There are 3 ways to turn a row about zero (a turn may also mirror it). The second row of each pair is the first, turned, with some noise. The first 27 pairs use one turn. New pairs use 2 turns, one after the other, and a turn may come again.
In the rows, 100 means zero.
Some pairs, each with its turns in order after it:
[98, 83, 78, 94, 93, 122, 106, 89]
[120, 105, 90, 87, 98, 78, 90, 88] : Guv

[94, 96, 105, 86, 105, 63, 89, 93]
[127, 113, 112, 100, 108, 105, 116, 78] : Godoz

[95, 97, 98, 132, 93, 107, 88, 117]
[119, 81, 105, 89, 103, 77, 111, 86] : zom

[89, 111, 106, 101, 113, 97, 98, 108]
[94, 106, 100, 104, 84, 116, 103, 98] : Guv

[103, 84, 104, 96, 99, 87, 86, 87]
[107, 101, 103, 106, 127, 102, 101, 101] : Guv

[98, 101, 99, 102, 88, 106, 96, 107]
[107, 96, 101, 91, 108, 105, 103, 92] : zom

[97, 102, 110, 96, 107, 105, 64, 135]
[77, 84, 130, 105, 120, 96, 107, 96] : Godoz

[94, 109, 72, 104, 96, 99, 99, 81]
[102, 95, 84, 80, 95, 125, 104, 99] : Godoz

[109, 93, 94, 105, 109, 103, 126, 114]
[108, 101, 109, 105, 82, 95, 91, 127] : Godoz

[82, 85, 121, 98, 95, 92, 102, 115]
[117, 92, 99, 128, 103, 110, 113, 95] : zom

[92, 80, 89, 96, 100, 91, 58, 105]
[114, 94, 87, 92, 126, 123, 78, 105] : Guv

[93, 116, 106, 63, 103, 100, 84, 90]
[96, 112, 97, 110, 115, 117, 65, 112] : zom

[106, 96, 59, 110, 102, 112, 99, 99]
[101, 116, 79, 92, 101, 80, 71, 94] : Guv

[101, 78, 116, 104, 122, 79, 107, 103]
[106, 104, 85, 126, 109, 106, 119, 116] : Guv

[95, 90, 107, 106, 117, 99, 105, 104]
[108, 95, 97, 112, 90, 92, 107, 110] : zom

[128, 77, 91, 76, 112, 103, 89, 102]
[123, 103, 108, 110, 115, 86, 77, 127] : Guv

[115, 106, 115, 96, 86, 142, 94, 69]
[82, 90, 62, 104, 114, 96, 66, 92] : Godoz

[87, 92, 77, 104, 100, 103, 90, 101]
[106, 108, 84, 94, 105, 82, 98, 89] : zom

[92, 89, 101, 92, 64, 129, 121, 58]
[92, 107, 75, 85, 70, 140, 89, 67] : zom

[101, 94, 89, 98, 111, 93, 108, 94]
[117, 99, 100, 102, 97, 109, 106, 106] : Godoz

[99, 82, 115, 94, 108, 132, 78, 97]
[82, 89, 89, 129, 126, 102, 92, 101] : Godoz

[82, 130, 94, 103, 132, 97, 124, 103]
[125, 71, 101, 81, 88, 82, 118, 116] : Godoz

[97, 110, 110, 113, 105, 117, 94, 89]
[90, 94, 81, 90, 111, 88, 99, 106] : Godoz

[94, 96, 108, 93, 100, 115, 123, 96]
[116, 93, 103, 98, 86, 81, 116, 94] : Guv

[97, 68, 93, 94, 97, 114, 95, 99]
[134, 94, 88, 95, 112, 87, 97, 103] : Guv

[100, 114, 100, 101, 97, 91, 101, 99]
[90, 92, 105, 100, 109, 102, 96, 101] : zom

[84, 106, 108, 100, 98, 111, 106, 104]
[108, 86, 89, 101, 103, 111, 100, 103] : zom

New pairs. What belongs after each?
[113, 72, 64, 103, 107, 113, 106, 91]
[109, 102, 92, 63, 76, 95, 87, 116] : Godoz Guv

[107, 86, 128, 93, 99, 99, 112, 58]
[77, 86, 112, 117, 80, 111, 116, 127] : Guv zom

[102, 105, 92, 90, 99, 94, 99, 93]
[98, 92, 105, 103, 93, 92, 89, 97] : Guv zom

[84, 108, 134, 142, 112, 86, 102, 97]
[112, 109, 102, 128, 77, 91, 126, 69] : zom zom

[99, 128, 72, 90, 111, 121, 112, 105]
[129, 78, 95, 92, 116, 92, 93, 116] : Godoz Guv

[88, 95, 96, 110, 97, 87, 108, 114]
[96, 108, 84, 116, 96, 91, 108, 95] : zom Guv

[62, 99, 101, 95, 101, 91, 105, 106]
[97, 115, 86, 78, 73, 97, 104, 86] : Guv zom

[101, 113, 126, 103, 114, 89, 108, 123]
[89, 88, 115, 130, 108, 108, 116, 115] : Godoz Guv

[104, 115, 104, 89, 103, 111, 107, 99]
[114, 95, 107, 90, 88, 104, 91, 108] : zom Guv

[107, 111, 118, 94, 93, 121, 78, 91]
[121, 114, 120, 102, 95, 99, 77, 95] : zom zom

[97, 102, 103, 124, 110, 117, 90, 94]
[96, 98, 119, 106, 82, 95, 86, 85] : Guv Guv

[87, 110, 88, 108, 100, 107, 84, 110]
[100, 94, 96, 123, 86, 95, 110, 102] : Godoz Godoz

[102, 77, 100, 105, 104, 80, 91, 118]
[81, 82, 114, 105, 93, 101, 115, 103] : zom zom

[99, 83, 96, 103, 104, 115, 106, 92]
[91, 104, 103, 87, 107, 110, 103, 88] : zom zom

[98, 83, 84, 108, 117, 84, 117, 139]
[71, 93, 98, 100, 104, 104, 141, 123] : zom zom

[90, 99, 98, 111, 98, 93, 86, 108]
[112, 114, 99, 100, 106, 103, 105, 105] : zom Godoz

[97, 102, 111, 106, 111, 99, 94, 89]
[100, 90, 94, 94, 111, 103, 102, 104] : zom Guv

[108, 95, 99, 79, 90, 93, 100, 109]
[93, 119, 108, 95, 81, 105, 106, 99] : zom Guv

[120, 108, 103, 97, 125, 127, 101, 78]
[112, 123, 103, 102, 108, 61, 104, 109] : Godoz zom

[131, 113, 81, 86, 111, 101, 106, 96]
[96, 71, 118, 113, 115, 89, 90, 89] : Guv zom

[98, 110, 84, 100, 82, 124, 100, 104]
[85, 98, 91, 116, 95, 110, 113, 88] : Godoz Godoz

[92, 104, 96, 85, 58, 89, 102, 97]
[107, 76, 66, 103, 115, 102, 100, 110] : zom Godoz

[80, 69, 117, 100, 117, 115, 103, 97]
[88, 82, 101, 90, 99, 75, 134, 98] : Godoz zom

[108, 91, 58, 93, 107, 88, 59, 112]
[71, 120, 114, 136, 110, 131, 94, 98] : zom Guv

[98, 88, 107, 94, 82, 124, 102, 106]
[103, 85, 89, 98, 103, 87, 97, 76] : Godoz zom

[138, 97, 111, 104, 95, 96, 117, 120]
[115, 90, 103, 128, 121, 99, 127, 94] : Guv zom

[98, 130, 101, 100, 100, 134, 86, 87]
[103, 129, 71, 119, 107, 76, 98, 92] : Godoz zom

[99, 95, 142, 101, 90, 99, 94, 127]
[125, 76, 90, 92, 80, 83, 108, 121] : Guv Guv

[104, 109, 58, 94, 108, 108, 107, 101]
[134, 119, 98, 87, 90, 108, 106, 93] : Godoz zom

[98, 103, 94, 100, 98, 110, 100, 114]
[98, 112, 102, 98, 100, 101, 102, 114] : zom zom

[97, 105, 80, 99, 114, 113, 126, 101]
[120, 113, 108, 97, 109, 103, 120, 84] : Godoz zom

[87, 98, 111, 98, 104, 94, 106, 90]
[82, 102, 94, 106, 105, 88, 99, 100] : Godoz Guv

[71, 110, 95, 101, 104, 91, 93, 105]
[106, 105, 107, 105, 109, 118, 120, 120] : zom Godoz

[101, 132, 88, 102, 103, 120, 70, 97]
[88, 73, 84, 100, 120, 94, 91, 66] : Guv Godoz

[108, 86, 105, 97, 102, 83, 109, 105]
[94, 104, 80, 103, 98, 99, 102, 112] : Guv Guv

